There are 9 hidden switches. A switch that is on adds its own fixed numbers to the row, and there is some noise. The rows also spread widely along 11 directions, which tell nothing about the answers.
In the rows, 128 means zero.
Some rows, each with its switches (1 for on, 0 for off) after it:
[168 140 165 139 120 124 111 124 139  94 107 111 168 138 127 150 116 136
 137 132  95 133 150 125 182 126  76 131 112 137 137] => 0 0 0 0 1 1 0 1 0
[134  68  92 165 118 115 159 107 136 141 172 128  26 154 123 101 185 157
 136 137 123  67  79 115 115  84 162  52  79  66 110] => 0 0 0 1 0 1 0 0 1
[147 100 119 152 130 139 119 134 125 119 108 144  85 142 123 152 116 122
 146 116 132 124 123 114 110 125 113  94 108 165  93] => 1 0 0 1 0 1 0 0 0
[143 133 126 142 152 140 111 110 120  91 112 126  91 140 129 124 161 107
 149 130 123 125 138 120 127 150 140  82  95 129  96] => 0 0 0 0 0 1 0 0 0
[175 116 116 185 140 135 152 156 108 145 135 165 119 126 140 161 115 147
 121 144  87 136 158 104  96  94 103 106 123 177 146] => 0 0 1 1 0 1 1 0 1
[120 155 127 113 118 132 100 127 137 103 154  92 169 117  78 114 120 156
 126 146 142 131 139 161 154 132 119 120 132 156 128] => 1 1 0 0 1 0 0 0 0
[144  94 131 167 102 115 159 166 117 141 152 144 113 138 135 130  95 145
 141 112 121 123 129 131  95 110 144 116 127 175 147] => 0 1 0 1 1 1 0 1 0
[146  59 124 144 104  75 161  94  99  82 190 157  88 101 132 177 161 154
 152 112 110 115 142 149  50 114 120  78  97 124 102] => 0 1 1 1 1 1 0 1 0
[144 162 100 118 173 111 152 146 130 127 165 153 110 122 134 120 160 130
 165 129 154 139 123 124  81 110 168 132 121 160 126] => 0 1 1 1 0 1 0 0 0
[136  95 136 143 108 123 149 113 163 135  76 112 104 129 184 144 144 108
 120 111 115 112 112 113 138 103  98  88 105 108 103] => 1 0 1 1 0 1 0 0 1
[183 158 132 121 162 125 139 158 142  93 140 136 121 166 125 160 132 145
 193 116 118 121 128 104 165 101 104 151  99 161 124] => 0 1 1 0 0 1 1 1 0
[146 123 155 119  87  95 139 152 148  99 118 126 144 159 161 129 107 138
 167  84 126 121 101 116 118 110 126 144 116 126 127] => 1 0 0 1 0 1 0 0 1
[150 108 150 124 104  75 135 115 121  85 128 102 124 121 160 150 145 103
 143 127 113 108 149 162  87 134 111  96 102 121  76] => 1 1 1 1 1 1 0 1 1
[140 117 127 133 125 106 177 132 156 152 179 136 159 112 133 144 146 194
 123 136 108 127 120 128 162  71 110 138 134 101 183] => 0 0 1 0 1 0 0 0 0
[130 126 127 142 120 132 153 100 141 107 139 125 136 108 161 120 186 150
 125 119 100 133 124 126 129 103 124  98 123 108 155] => 0 1 0 1 0 1 0 0 1
[155  91 145 127  86 125 110 118 137  63 101 105  84 177 132 156 140 116
 183  85 113  90  99 116 151 131  92 105  79 123  70] => 0 1 0 1 0 1 0 1 1
[133 150 149  81 134  91 149 114 166  82 111 105 141 139 185 136 157 114
 181  81 144 132 107 125 140 123 141 143  99 103 114] => 1 1 1 0 0 0 0 1 0
[129  90 110 128 115 121 151 142 129  83 157 123  38 184 132 113 142 146
 206  75 156  81  80 131 108 118 188  82  77 118  87] => 1 1 1 0 0 1 1 0 0
[127 161 132 137 124 128 156 187 136 147 131  94 156 141 163  85 140 105
 125 130 125 134 134 168 111 120 157 133 157 146 125] => 0 1 0 1 0 1 1 0 1
[ 96 150 136  75 112 118 113 108 171  96 103  92 165  96 129 155 124  90
 147  95 172 142 123 152 115 148 107 140 129 164  74] => 0 1 1 0 1 0 1 0 0
[167 119 112 160 161 121 167 154 100 130 204 145 109 140 127 113 197 172
 138 158  92 129 138 154 115  95 150 103 128  97 148] => 0 0 0 1 0 1 0 0 0
[160  73 139 171 111 146 149 164  94 102 106 165 112 156 160 185 113 124
 173  87  85 147 155 116 122 140 116 112 121 169 129] => 0 0 0 0 1 0 0 1 1
[140 145 125 137 130 117 135 139 134 128 134 118 126 134 133 104 136 129
 134 132 137 126 114 130 108 117 147 119 113 133 124] => 0 0 1 1 0 1 0 0 0
[ 97  81 105 133  91  98 154 123 160 156 167 126  77 115 113 117 123 146
 127 114 168  98  82 143  82  88 133 107 112 142 104] => 0 1 0 1 0 1 0 1 0
[143 103 145 141  85  86 170 145 140 108 124 123  99 166 193 111 118 136
 162  84 120  90  98 108 103 104 167 103  93 105 131] => 1 1 1 1 0 1 0 0 1

New rows, each followed by its switches (1 for on, 0 for off):
[130  95 159 108  57 118  87 148 137  83  90  97 148 156  99 172  58 115
 166  77 146 127 106 144 129 146  81 145 114 178  70] => 1 0 0 1 1 0 0 1 0
[134 162 163 131 107 135 135 167 141 112 111  93 201 146 153 107  94 145
 133 104 111 162 133 148 160 117 125 157 138 147 164] => 1 0 0 0 0 0 1 1 0
[166 146 149 148 109  98 108 173  97 100 141  80 132 172 120  96 132 106
 136 165 101  98 149 175 107 151 131 106 110 114  70] => 0 0 1 1 0 1 0 0 1
[135  84 153 154  74 106 117 162 115 114 114 108 109 161 126 142  49 110
 140 108 126  94 140 140 116 149 126 100 105 172  87] => 1 1 0 0 1 0 0 1 0
[155 139 163 100 109  35 134 126 105  61 192 115 163 129 138 140 137 131
 156 133 109 104 165 166  75 149 143 122 106  91  96] => 0 1 1 0 1 0 0 0 0
[104  86 110 154 104 126 155 127 136 150 132 136 103  93 148 138 138 117
 111 118 134 138 128 152  74 111 115  98 137 165 106] => 0 1 0 1 0 1 0 1 1
[ 84  88 136 162  63 135 146  95 154 134 128  82 124 103 151  81 141 152
  74 114 121 111 104 160 130 103 132  58 122 100 144] => 1 1 0 1 0 1 0 0 0
[127  56 149 160  70 108 168 127 141 133 143 117 126 112 152 166 115 166
 104 112  95 118 134 169 127  85  62  99 124 117 117] => 1 0 1 0 0 1 1 1 0
[143 160 145 117 140  97 174 179 135 123 127 134 157 136 200 112 131 116
 164  94 136 152 128 138  90 118 175 152 140 150 143] => 1 1 1 1 0 1 0 0 0
[ 98 122 104 117 127 121 135 108 145 105 108 144  90 101 148 138 125 110
 164  91 179 146 114 128  67 133 144 109 106 188  93] => 1 1 1 0 0 1 0 1 1
[147 115 134 125 116  56 148 111 149 139 182 151 145  95 122 153 115 170
 108 148 125 116 129 125  80  75  93 129 123 122 133] => 1 0 0 1 0 1 0 0 0
[132 145  82 154 164 130 154 131 109 139 179 143 102 111 123  83 191 157
 130 161 135 145 127 144  73 103 182  94 118 132 149] => 0 0 1 1 0 1 0 0 1
[177 130 172 129 111  87 146 171 135 106 141 117 156 162 151 159 113 133
 156 124  88 109 149 142 164 117  79 156 126 126 111] => 0 1 0 0 0 1 0 1 0
[141 123 119 101 135 102 187 158 159 125 160 136 106 155 161 143 152 146
 191  76 146 120  79 113 113  79 155 160 109 123 133] => 0 1 1 1 0 0 1 1 0
[178 178 153 114 143 108 126 142 131  80 121  96 175 149 142 123 166 124
 167 135 103 145 137 141 154 129 120 148 111 116 133] => 0 0 1 1 1 1 0 1 1
[105 141 146 116  85 137  99 141 129  85  97  98 163 127 122 131  77 122
 149  93 154 153 132 155 117 156 118 135 120 196 104] => 1 1 1 0 0 0 0 1 0
[104 110 103 142 118 163 141 105 124  98 139 141 133  84 127 132 175 149
 143 101 134 175 127 154  97 124 137 103 136 177 152] => 0 1 0 1 1 1 0 1 1
[154 137 127 118 160  81 151  97 131 102 153 154 148  79 149 176 169 120
 135 140 110 156 171 141  76 115 102 123 125 136 117] => 0 0 0 0 1 1 1 1 1
[199 187 146 129 168 113 123 147 129  87 131 125 145 174 136 116 148 145
 174 136 102 123 125  86 161 112 138 141  88 114 154] => 0 0 1 1 0 1 0 0 0
[128 169 145 152 144  97 154 149 153 175  99  82 130 129 184  59 125  82
  94 160 131 120 137 147 124 126 167 109 112 110 125] => 0 0 1 0 0 1 0 1 0
[134 153 170 149  82 114 124 159 124 107 107  62 174 146 155  77  97 122
 113 128 110 128 139 173 132 138 134 113 120 141 128] => 1 1 1 1 0 1 0 1 0
[133 124 135 108  94 100  88  94 158  82 116 112 126 127  90 155  94 141
 154 121 153 104 115 117 131 126  84 113  89 149  87] => 1 0 1 0 1 1 0 0 1
[123 136 140 116 112 129 148 120 150  89 112  98 150 121 173 117 163 116
 147  90 124 141 121 147 124 121 146 106 130 123 132] => 1 1 0 1 1 1 1 0 1
[147 112 123 118 154 119 152 138 137 125 128 130 110 123 150 163 174  91
 153 113 129 136 132 149 104 123 121 117 134 131  79] => 0 0 0 1 1 1 1 0 0
[128 174 147  88 132 117 104 112 162  76  69 124 162 115 153 167  78  95
 167  78 161 161 132  94 109 141 107 151 101 202 107] => 1 1 1 0 0 0 1 1 0
[125 109  82 159 168 170 182 172 103 146 156 149  93 136 155 113 196 153
 154 127 126 158 132 161 117 112 178  98 140 135 142] => 1 0 1 0 0 0 0 0 1
[143 116 140 167 101 123 144 165 130 148 132 136 148 125 142 130  79 149
 105 129 111 130 146 129 114 102 110 118 145 180 151] => 1 1 0 1 0 1 0 0 0
[131 113 111 113 147  91 166 142 148 137 155 110  98 116 145 136 175  99
 145 136 147 116 126 174  84 105 134 109 131 129  71] => 1 1 0 1 1 1 1 1 1
[120  75 142 156  95  79 184 119 138 125 117 143  85 127 216 123 126 111
 130  87 111 106 124 119  63 109 166  72 107  92 121] => 1 0 0 0 0 1 1 0 1
[128 124 140 168 101  97 160  99 130 128 157 129 144  94 167  93 140 160
  85 135  96 124 140 126  91  98 150  81 118 104 181] => 0 1 0 1 0 1 0 0 0
[120 145 111 143 131 131 119 146 135 170 134 104 153  89 104 131 124 112
  79 181 131 141 160 167 104 119  85 128 156 187  97] => 0 1 0 1 0 0 0 1 1
[153  96 107 163 146 151 143 142 106 122 146 143 113 110 121 165 169 141
 131 147 102 149 166 162 118 115  97  93 140 178 117] => 1 1 0 1 1 1 0 1 1
[142  99 132 123 125 104 140 144 156 151  99 120 101 131 148 170 125  79
 140 117 143 111 118 131 116 124  94 120 121 145  60] => 0 0 1 1 1 1 0 0 0
[178 133 124 113 170 127 119 136 125 101 126 142 117 133 121 205 148 107
 158 129 113 130 157 115 127 119  71 124 121 169  68] => 1 1 0 1 0 0 1 0 0
